The first 9 rows are patterns. Each new row is the sum of 2 different patterns, raised or lowered, with some noise. Before adding, each is slid sideways (what falls off one end comes back at the other) and multiplied by a number that may be negative. Names go in the order of the patterns.
Known rows, each followed by the names of its patterns:
[  9  -7 -15  -1  11  -9 -17   7  -4  -1   0   7 -13  -6  -2   9  -5  -8
 -17  -9   1  -7  14  12   1   3  -9  -7   4   7  16  -8 -15]	Y
[ -7 -10  -7 -15   4 -14 -14  10 -10   7  11  -9  10   3   2   5   3  -5
  -9 -12 -12 -10   4 -13  16  -7   5  13  -1  17  10  13 -15]	R
[ -5  -7   1  -8   5   0  16 -16  -4  -2  14 -10   0  11  12 -16   7  10
 -13  11  11  12   6   2  -7   0   6   2  17   2 -13 -13   4]	P
[  0 -12  10   3  -7  -4  -4   2 -14 -10  15   7  10  -8   6 -13 -11   4
   4 -16  -4  -7   2   8  11   4   9   7  13 -12 -17   4  -9]	G
[  3  11   4 -10   3  -3 -15   3 -16  13  -7   4   0 -12 -12   1  16  -9
 -15   3   0  10  -7   4  10   8  -3  10 -10 -13  -4   4 -11]	Q
[ 11 -10 -11   5   8  -6 -14  14  -4   9   9 -13 -16  -2  -2  16  10   1
 -17  -8 -12 -14  14  11  -6  15  -3 -13  11  -8  16  -7  -7]	F
[ -2 -16 -14   5 -13  -1  -9  13   4 -16  -4 -15  11 -12   7   7  -2  14
 -11   3   4   0   4 -10   4   4  -9   7  11 -11  -6   8  12]	Z
[  8  -9  -3  -5   8  -1 -10 -14  -2  10  15  -1  -4   7  12  14 -14  -9
   5  -6  -8  15 -10 -11   1  15   7   3 -15  14  -4  -2   1]	M
[-10   0  17  -7 -11  12   8  12  15   7   4 -16   0  16  -7  10  10  -7
   6   1 -11  13   0  15   0   3  -7   3   0  -6 -14   7  -6]	S

New rows, each followed by the names of its patterns:
[ -3   6   3   3  17 -12 -15   6   8  23 -10  -9  16   2 -12   9   4 -15
 -16  12  -8   2   9  11 -15  -1  -1   0   0 -17  -3 -10   5]	Y Q
[  9  21  -7   2 -12   5  -8  -6  14  12   4   0   7   4 -11  -1   2   2
 -14  18   6 -13  -2  22  -3  -3   4 -10 -10  -3  -3 -14 -16]	Y G
[-37 -24 -44 -18 -32 -23 -16 -30 -11 -29 -22 -23 -32 -32 -11 -17 -33 -27
 -18 -18 -16 -35  -7 -27  -8 -30 -30 -11 -13 -10 -30 -13 -36]	G Z
[-23  -6  18  -5  -5 -15   8 -13  17   8 -13 -27   1   2  25  12  -4 -11
 -25 -26 -15   4  15  -2   3 -13 -30  13   5  -1  -2   5   5]	Y F
[-22   0 -18 -14 -12  -8  -4  -5  -2 -25  -6 -29 -20   3  -8 -19 -12   6
  -6   5  -9  -1 -28  14   1 -15 -16  -6 -16 -14 -25   3 -18]	R P
[  4  -4   1  -3   4  11 -16  -7   0  -9  -2 -22  19  -9   9   5 -19 -21
   0  12   3  -6   3 -12   3 -14  -6  17  13  -7  18 -10 -20]	Q F
[  8 -10 -17   0 -26   2 -23   0  -6 -11  -9  -3 -13  -8 -24  -5  -2 -11
  -6 -26 -14  -1   2 -14  10  -6  -2 -23 -24   6   8  17 -22]	P Z
[ -6 -18 -21 -22 -10   1 -21 -15 -25 -20   4 -12  -8 -22 -11 -27 -27 -20
 -14 -13  -7 -17 -26 -18 -14 -26 -26 -29  -6 -21  -1 -19 -24]	P Q
[-16 -15 -35 -22 -17 -16 -14 -26 -24 -28 -26 -14  -6 -22 -34 -36 -32 -27
 -15  -2 -14 -11 -20 -34 -18 -22  -4 -12 -30 -24 -19 -32 -26]	Y F
[-14   8  -6  -8   6 -30  -7  -8 -18  -6  -6 -26  -1 -10  -8 -12 -15   1
   8 -17 -11   2  10 -21   1 -20 -24  -1   8 -15  -5 -11 -14]	Q F
[ 12  18  -1  24  21   7  17  -6   2  -4  26  22   4 -17  22   2 -14  -3
  32  -7 -15  24  -7  -3  -4   7  -5   8   5  10   2 -14  -8]	Y P
[10  8 32 35 19  8 21 16 25 22 16 10 17 33 28 20 25 36  4 21 26 14 31 17
 43 25  8  6 12 25  8 18 34]	G S
[10  2 14 10 31 -5 21  9 29 16 14 34 30 11 12 19 -1 22 15 28 12 10 15 10
 25 23 24 23  6  7 21 13  7]	R P
[-17  18 -13  13  21   3  13  17  12 -22 -10   0  -9 -11  16 -15  -1   0
  -4   4  11   0  19   3  -9  10  14  -6  -9 -18  -6 -12  -2]	R Q
[ 23  -1  12   9   3 -11   7 -13 -16 -12  16   7   1  17   4   4  -4  -4
  -6   7  -8   9   8  13 -12 -13 -16   9  11   6  -2   1  -1]	G Q
[  4 -22 -11  -7   2 -13   3   9   7   3  11  -4  11 -22   3  -2  -6   0
 -24 -21 -14  14  -2  -2  -6  18  -2   5  12  -7  -2  -3  -5]	R M
[-11  -6 -17 -17  -2   3  -2 -28  -2 -16  -4 -23   9  -6 -13  10 -20 -11
  -9 -11  -5  -8  -4  -8 -12 -11   1  -5  -1  -3   3  -3 -17]	P Z
[-16  26   0  13   0 -13 -18   1  11 -12 -22  14  16   9   1   7  22   2
  -3  16  -5  -9  -4  17   0  -7   8  -1  -1   2   9  -5   2]	G Q
[23 28 21  2 19 12 29 18 30 20 12 32 19 20  9  6 22 32 12 20 39 34 20 11
  4 31 24 27  6  8 21 21 18]	Y Q
[  0   2  -6   9   6 -10  -9  -1 -24 -12  15  -4  -2 -16  14   4 -23  12
  20 -15  -8   1  10 -23  11  -8 -12   2  17   4  11 -12 -15]	Y F
[-14   6  -2 -17   0  -9  15  -7   1  13 -18  14 -17 -10   0 -15  -7 -21
  12   5  -5   8  19 -17   1  14   0   1 -23 -22   8 -22  -5]	R Z
[ -2  -5   6   1  11   6  -3  17  16  19   3  -3  12  22  -3  21   4 -12
   6   8 -12  16  13  20  -2   9  -4  -6   7 -12   6   5   4]	Q S
[-10  -7  15  16  -4 -18 -23  12  -1  -5  -2  24   4 -22   2   0   6  -8
   7   9  -8  24  -5   6  -3   4   9   2  11   4  -3  -2   2]	Y Z
[  2  -2  -2  -3  10  -1 -20 -18   8 -18 -10   5   8 -17 -11   0 -19   0
 -18  13 -18  -2  -5  -7 -19  -7   1 -17 -16  -5   6  14  -9]	Y Q
[  2 -19 -19  -6 -15 -25   4  17 -14 -10   1   2 -14  -7   6 -11  -7  -8
  13   0 -22 -24 -19   2 -13  15  11  -6  -6   2  -6   5   0]	Y G
[-18 -18   6  -7   7   6  -3   3 -19 -16  11   8  20 -17 -15  -3 -16 -15
   0  -2 -13 -23   7   0   5   0  11  -9   1 -11  -4  -4 -15]	Y G
[ -5   2 -14 -13  -3  -5   0  13  12 -13  -7 -17 -15 -11   3  -1 -19  -9
  -4  -4  -6 -10  10  -8 -14   6  -6  -6  -9  -6 -22 -15  -3]	Y R
[-25  11   2   0 -21   5   1   7 -13   2   6 -13 -14  21   9  14 -12   5
  -4   0   6  -3 -26  -2  -2  -4  -2   0  15  16   4  16  -4]	G M
[ 10  -9  -3   5  -5 -12 -15  -3   5   0 -10 -14  -6   9 -11  15  17  -1
 -10  -3  -1  -6   0   4 -17 -19   4   4 -14 -13  14 -15 -21]	Y S
[11 17 15 22  8 21 25 13  6  2  3 10 14 10  1 22 16 11 30 23 22 11 16 22
 24 15 14 15 34  7 12 -2 28]	P G
[-10 -20  10  -7   7   4   2  -8  -3 -15  11   9 -10  -6  -4  -7  12  -1
   0  -1  16  -4  13  -2 -17 -13   3 -11  11  13   5 -17  -2]	Q F
[20 15 -1 13  4  5 26 14  4  7 13 29 18  7 12 22 12  9 10 13 -1 13 17 10
 13 15 22  0 14 28 10 26 31]	R Q
[ 21 -17 -10 -12  11  -3   7   9   7 -14  12  17 -21   2  13   7   0   9
 -14  -8   4   8  19   2 -23  -6   0  -8  -7   5 -15   1  -5]	P M
[ 20 -15  -1  10  -9  -3  13 -14  -4   1  19   6   4 -16  12  -4  -5  -7
  10  -9  -7  -4  16  -5 -14  -4   3  15  20   5  -3  -4  10]	M S
[  5   1   3  18  -8 -16  16   3 -13  -7  11   9   2   3  10   3   9  -4
  -8  11   3  21 -10   7 -12 -10   5 -12  20   8  -1   3  -7]	Y Z
[-18   6 -21   4   2 -12  10  15   1 -26  -3  -9  -4  -9   4 -14 -29   5
  -6  -4  12  -6  -1   2  -2  -8   5  -9  -5 -17 -15 -19   1]	R S
[ 8 26 12 -1 17 17  3 12 20 20 10 16 12  4 13 14 28  9 -7 -8 16 -2  6  5
 12 15  0 19 -9 13  2 25  7]	P Z
[ -5  -3 -30  -8   3  -1 -11 -14   3  -1 -21  12   7  -6 -17   0  15  -4
   0 -21 -27   5  10 -11 -14 -31  -2   1   4   6  12  -7  -9]	F M
[ -1 -19   6 -11 -15  -1  -8  -3 -16 -16 -16   3  -1  11  11   3 -12  13
 -20   4 -12 -22 -12 -23 -20 -23   1   5  12  -3  11 -11  12]	R G
[  2  -6   4  22   3  -3  -9   0 -16  -1 -12   4  -4   0  12 -11  17  -6
  17  -1  -2  16  -2   6   1  13  11 -17  -1  -2   3   3  19]	G Z
[19  5  5 -1 17  4 25 31 17 31 10 17 19 22 18 30  9 -7 26 21 10 13  3 18
 13 12 15 25 11 21 31  7 14]	R Q
[-13   7 -12  15  -9  11  14  -3  11   9  14 -17  -7   4   2  -3   3  -4
 -15   3  -4  11   3  -6   5   5   9  14   8   6   2   1 -12]	R G
[ -9 -20   0 -16  -4 -15  -5  -4  11 -12  -6 -16  11 -23 -18  15 -12  -5
 -26  -2 -16  -8  -7 -24  -1 -23 -13   3  -2  -2  -8  -7  -2]	P Z
[12 22  2 14 -2  7  4  3  7 22 26 14 17  4 33  6  5 11 18 26 21 23 32 -2
 13 -7 18 20 28 34  1 18 24]	G Z
[-37  -4 -10 -29 -23  -4 -14 -25 -34 -25 -15 -35 -29 -33  -5 -18 -22 -13
 -30  -3 -36 -14  -7 -14   7 -32 -25  -7 -21 -24 -26  -5 -20]	Y Z
[ -6 -13 -21 -16  -4   0   1   3   4  -9   9  13 -16   5  -6 -16  -9  -9
  -4 -14 -14 -15 -11  -4   1  12   2 -19   6 -25  -6  -8 -19]	R S
[-26 -37  -6   1 -29 -37  -7  -3  -2 -19   4 -24 -11 -28 -10  -4 -17 -16
 -31  -4 -25  -9  -3 -27  -4 -24 -23 -11 -12   6 -24 -33   1]	Y Z
[  6  -8 -33  -1 -20 -21  -7 -16 -25 -17 -18  -8 -14 -12 -17  -9  -6 -21
   6 -15  -7 -14 -29 -16 -19 -15 -10  -8 -19   2 -13 -13 -17]	Y R
[  2 -24 -11  -8  -3 -16 -13 -28 -15   0 -19 -13 -13  -4   3 -11  -4  -1
 -17  -6  -6 -17 -26 -20  -9  -7 -10  -8  -3  -3 -16   7   0]	R M
[  7  18  28   8  15   3 -13  17  31   2  14   2  -6  10  22   5  26  18
   6  -3  15 -11  11  16  -7   2  -1   7   6  -3  27  11  -5]	F S
[ 17 -12 -27   1   2  -5   1  16 -18   3 -15  12 -11 -11 -11  -2  -4 -20
  19  22  -3   0 -19  -5  -2  -4   6  -8 -25  14   1 -14  -6]	Y Q
[-11  -8  -7  -3  -3  -1 -13   6 -20  12  14  -3   2  17  -6 -16   0  17
 -13   4   9 -10  21  -2   7  -4 -10   5   9   8 -11  17  21]	Q F
[ 2  4  8  9 14 16 19  9 -2  7 23  8 38 11 20 -2  0 15  8 36 13 -8 20 14
 14 16 15 36 21 12 17  5 -1]	Q S
[13 -3 19  7 18 19 14 27 30  6 35 25 25 18 22 22 21 11  2  0 23 11 29  5
 14 39 25 31 32 36 -3 20 18]	R M
[ 19 -12   4  -7  13 -12 -10  -5   0   6   3  11   5 -12  -3  -5  -3 -13
  12   4 -10   2   8  -5   5   4  -5 -14 -14  -3 -15 -16   8]	G M
[-20 -12 -28 -32 -19 -26 -21 -32 -18 -11 -23 -33 -16 -25 -32 -29 -12 -35
 -18 -21 -28 -27 -17 -21  -8 -12 -15 -39 -36 -26 -36 -14 -23]	G F
[  3   2   3   7 -27 -28  -3 -27  -8 -10 -10  -4 -24  -9  -8 -15 -11  -9
  -5 -11   0  -6 -16 -15 -22 -14   0 -11 -11 -14 -18 -12  -2]	G F
[ 19   5   5   0  -8  -8  -1  12 -15   2  -6 -20  -6 -11  23  -7  -7  13
  -6   3   1  -1   3  11  -6  -3  -9   5  -6  14   6  -6   3]	Z S
[-14  -4   3   7  13  12 -10   9 -11 -26   1 -14  -7   5 -18 -17 -22  -3
   5 -10   4  16   1 -10  -2  17 -25   0 -10 -15 -10  -6  -8]	Y R
[  5  10 -13  16  -4 -16  -3 -10   6  12  -2  -2  11  18  23   1   2   2
   7 -17  17  -9 -17   3  -1  -2  -9   2  18   6   5  14   4]	R M
[-7 27 19 10 16 21 27 -5  8 10 24 12 18 30 22 10  2  7 23 11 28 17 14 13
 24 22 26  6  3  8 18  4 -3]	G Z
[16 24 12  3 11 37 26 14 25 18 22 22  6 12 27 17 11 29  3 11 29 38 21 25
 15 30 21 15 22 15 24 20 18]	P M
[-10 -16  13   4  15  19  10   6 -12  10  -2   5  14 -14  12  -2   0  14
   7   1   7   6   9   5  -1 -18  11 -14  -3   5  25   7 -10]	F Z
[  6  17  22 -16  -5   1 -13   7 -15   8   4  -8  -5   2   9  -2   0  20
   7  20 -17  11 -12 -17   4  -5 -19 -11   4   6  16  15  15]	R G
[17 28 36 12 27 21 18 29 29  7 21 25 43 30 11  8 36  8 16 12 42 24 10 29
  6 43  4 35 28 20 44 19 26]	Q Z
[  5   8  -1   7   2 -11  -4  -1 -14   2  -2  25  -5  -6   2   5   5  10
   5  -2   0 -17  -7 -19  13 -17  -5  15  -7  19   3  -4  13]	R Z
[  0  -4   1  18 -19   2  -6  -9  10   2   2   2 -19  -5   4   1   1  11
  15 -13 -22  -7  -8  -8   6 -16  12  -9  -8   1 -19  13  -2]	F Z
[ -2   2  25   7  15 -22   0 -10  -8  20  20  -4  -1   6   3   9  -4   8
   1  -8   3 -13  -3  -1  17   7  -6  10   7   6   0 -10  -4]	Q F
[  7   2  16  13  23  22   2   2  11  21  -3  -2  25  14 -11  17  33  -5
   8  30  27  26  26  13  14  -1  12  38   6  10  11   7  11]	P S
[ -3   3  -5   0  11  -6  11   1   2   5   4   1  -5 -10  13  -4  -5  24
  -4  25 -14   7 -11   2  10   9 -13 -13   4   6  -3  10 -17]	Q S
[-15   3  -6  -1 -11 -13  -9  -5 -11   5   2 -28  -9   7   1 -11 -28 -15
  -5 -26 -12 -15  -3   0 -16 -10 -24   9 -20  -9  -4  -5   3]	Q Z
[-17 -13  -9 -15   3  -3  17 -11   6  11  -9  17  -1  19 -17  -3 -10 -13
 -20   4  -1 -18  -1  -8   6  16 -13  12   9   7   2   9 -11]	R Q
